There are 3 ways to turn a row about zero (a turn may also mirror it). The second row of each pair is the first, turned, with some noise. The first 21 pairs use one turn. New pairs use 2 turns, one after the other, and a turn may come again.
Known pairs, each followed by its turns in order:
[ 1.88  0.95  0.93  3.83 -0.27  0.40]
[-2.82  0.17  0.39 -0.69 -2.88  1.32]	(1)

[ 0.99 -0.11 -1.47  2.47  1.25  3.27]
[-1.76 -0.89  2.12  2.30 -0.23  2.52]	(2)

[ 0.83  3.47 -2.74 -3.64 -1.27 -0.21]
[-1.30 -2.06  0.48  4.55 -1.41 -2.23]	(0)

[-2.34  3.13  3.62  0.25 -1.87 -2.40]
[-0.15 -2.06  0.51 -1.35 -4.84  2.64]	(0)

[-2.05  2.31  2.68 -2.00  1.80  3.02]
[-0.28  0.95 -0.28 -0.33 -6.08  0.59]	(2)

[ 0.04 -2.86  0.15 -1.57  0.97 -1.27]
[ 1.41  0.05  1.88 -1.31  0.47 -2.64]	(2)

[ 0.64 -3.81  3.55 -3.79  3.73  1.18]
[ 2.78 -2.91  0.79  0.10  5.28  3.31]	(0)

[ 0.37 -1.14 -1.28  2.70 -1.35 -0.23]
[ 0.65 -1.19  0.82  1.86  2.76  1.43]	(2)

[ 1.12 -3.83 -1.77  2.90  1.86  3.46]
[ 0.89 -3.99 -1.33 -0.65 -4.51  1.06]	(1)

[-0.02  0.44  1.47  1.31 -2.78 -3.49]
[-0.74 -0.54 -2.63 -2.00 -3.15  0.61]	(0)

[ 0.74  0.76 -2.83 -1.16  3.19  3.39]
[-3.08 -0.56  3.77 -0.88 -1.65  1.63]	(2)

[ 0.38 -0.53  1.59 -2.11 -3.05 -3.55]
[-0.66  2.74 -2.84  1.08  3.47  0.86]	(1)

[ 1.12 -0.88  1.42 -1.35  3.79  2.33]
[ 0.52 -1.06  2.62 -0.33  3.81  0.98]	(0)

[ 1.97  2.18  3.42  0.01  2.70 -3.09]
[-1.38 -4.85  0.40 -2.93 -0.23  0.71]	(0)

[ 1.15  1.25 -2.39 -1.37 -2.79 -3.29]
[-1.45  1.10 -0.13  4.47  2.23  0.82]	(1)

[ 1.21 -0.60  0.64  3.52  0.99 -1.34]
[-2.07 -0.45 -0.25 -1.69 -1.64  3.59]	(1)

[ 2.13  1.17 -3.51 -0.07  0.66  1.71]
[ 0.92 -0.64  1.78  3.13 -2.96 -0.62]	(1)

[ 1.02 -2.20 -0.09 -2.68 -1.85 -3.62]
[ 1.39  1.11 -0.43 -2.63  3.02 -3.45]	(2)

[ 2.61 -0.19  2.07 -3.63 -1.10  3.53]
[ 1.50  2.52 -2.78  0.77 -2.13 -3.84]	(1)

[ 2.61  2.85  0.88 -2.94  2.93 -1.98]
[-1.23 -5.80  1.13  0.74  0.73 -1.24]	(0)

[-3.22  3.39  2.01 -1.99 -3.46 -1.86]
[ 2.13  1.78 -5.76 -2.73 -1.32  0.53]	(2)

New pairs. What belongs after each?
[-3.23 -2.35 -2.27 -0.19  0.25  2.73]
[ 0.23  2.57 -3.46 -1.41 -2.65 -2.05]	(2) (1)

[ 1.79  3.70  3.71  3.43 -0.85 -0.83]
[ 0.07 -4.53  0.52 -0.17  2.89  4.08]	(2) (2)

[ 3.61 -0.71 -2.33 -2.27  3.71  0.29]
[ 3.37 -2.40  0.05 -4.42  1.70 -1.21]	(0) (0)

[ 0.48 -0.42  0.77 -1.40  1.36 -3.40]
[-2.84  0.16  0.80  1.02 -1.89  1.02]	(1) (2)

[ 0.31  3.00  1.43 -2.51  2.23 -0.51]
[ 2.82 -0.10 -1.35 -3.52  1.04  1.01]	(2) (2)

[-3.51 -2.10 -2.43  2.29  2.57 -2.20]
[ 1.44  0.96  0.53 -0.69  5.59  3.06]	(1) (0)

[-3.42 -3.48  1.42 -2.32 -2.66  1.16]
[ 1.74 -1.34 -2.50  0.40  2.86 -4.60]	(1) (0)

[-2.37 -2.70  2.68  2.25  1.41  3.07]
[-3.65  3.03  0.43  0.13 -3.68  0.24]	(0) (2)

[ 2.20 -3.81  3.08  0.08 -0.82 -1.30]
[-2.00  0.66  2.67 -2.55  1.00  3.49]	(1) (2)

[ 3.43  3.50 -2.51 -1.10  2.69 -0.70]
[ 0.73 -0.91 -1.25 -3.19  3.92  3.87]	(0) (1)

[ 1.43  0.86  1.59 -2.18  3.20  2.42]
[-2.93  0.39 -0.69 -1.03  3.13 -1.23]	(2) (1)

[-0.13  3.67  1.73 -1.18 -2.37  1.13]
[ 0.00 -2.44 -3.71 -2.07 -0.46 -0.66]	(1) (2)

[-2.77  0.50  0.87 -2.00 -1.84 -1.23]
[ 2.19  0.51  2.69 -0.69  0.52  1.76]	(1) (1)

[-1.82  2.44 -3.79  2.49 -0.30  2.03]
[-2.35 -2.34 -1.09 -1.47 -4.57  1.24]	(0) (0)

[ 3.10 -0.76  2.01  0.38  0.16 -2.57]
[-1.09 -0.46  2.28  1.92 -1.68 -3.05]	(1) (1)

[ 1.12  2.83 -2.20 -1.70 -3.38  0.42]
[-2.75 -1.22  2.36 -2.09  1.37  3.29]	(1) (1)

[ 2.38 -1.97 -0.62  0.20 -1.37 -1.46]
[-1.54 -3.39  0.83  0.88 -1.70 -0.85]	(1) (1)

[ 3.13  3.45 -0.86 -3.62 -2.57 -1.74]
[ 2.61 -2.23  3.33  3.26 -2.50 -2.24]	(2) (0)

[-3.33  0.11  0.47  3.14  2.18  2.46]
[-2.13 -1.79 -3.99 -0.32 -2.39 -0.09]	(2) (1)

[ 1.05 -0.54  3.22  0.24  2.49 -2.08]
[ 4.13 -0.59 -2.15  0.31 -0.46 -1.03]	(0) (1)

[ 0.91 -3.32 -2.87 -3.59 -1.12  0.97]
[-1.26 -1.62  1.55  2.37  4.99  0.34]	(1) (2)

[-3.51 -3.09 -0.69 -1.34  0.83 -2.67]
[-3.57 -0.31 -1.91  0.43  3.09 -1.88]	(0) (0)

[-3.26  0.94  0.79 -1.78  0.49 -1.21]
[-2.53 -1.40  0.66 -0.36 -2.01 -2.92]	(1) (2)

[ 0.02 -3.27  3.22  1.63 -2.95 -3.58]
[ 2.59  2.22  3.09  3.69  1.64 -3.24]	(1) (0)

[-2.95 -2.89  3.20 -1.44 -3.30  2.79]
[ 2.94 -2.36 -2.97  1.55  0.84 -4.77]	(1) (0)

[ 0.70  3.24  0.90  0.77 -0.23 -0.72]
[ 0.22 -0.23 -2.50 -0.08 -2.69  0.45]	(1) (2)

[-1.10  2.80 -0.21 -1.00 -2.62 -3.25]
[ 2.81  1.29 -0.72  0.14  3.33  1.89]	(0) (2)

[-3.55  2.16  0.35  0.62 -0.06 -3.16]
[-0.28  0.98  3.79 -2.70  3.25  0.30]	(2) (2)

[-2.31  3.34 -2.61 -3.20  1.28 -2.47]
[-1.47 -3.01  2.74 -4.75  1.27  0.90]	(1) (0)

[ 0.47  0.45 -0.72  1.37  1.95  0.26]
[-0.09 -1.58 -0.98 -1.49 -0.02  0.44]	(2) (1)

[ 0.62 -3.33 -2.99 -1.17  2.92  3.60]
[ 1.47  2.41  3.26 -2.30 -1.63  3.41]	(0) (1)

[ 3.30  2.48  0.28  1.19 -0.30 -0.54]
[-0.73 -3.08  2.86 -1.28  1.88 -0.06]	(2) (1)

[ 2.88 -1.49  3.37 -0.62 -0.25  2.34]
[-0.83 -1.44 -4.80  1.50 -0.29  1.08]	(2) (2)

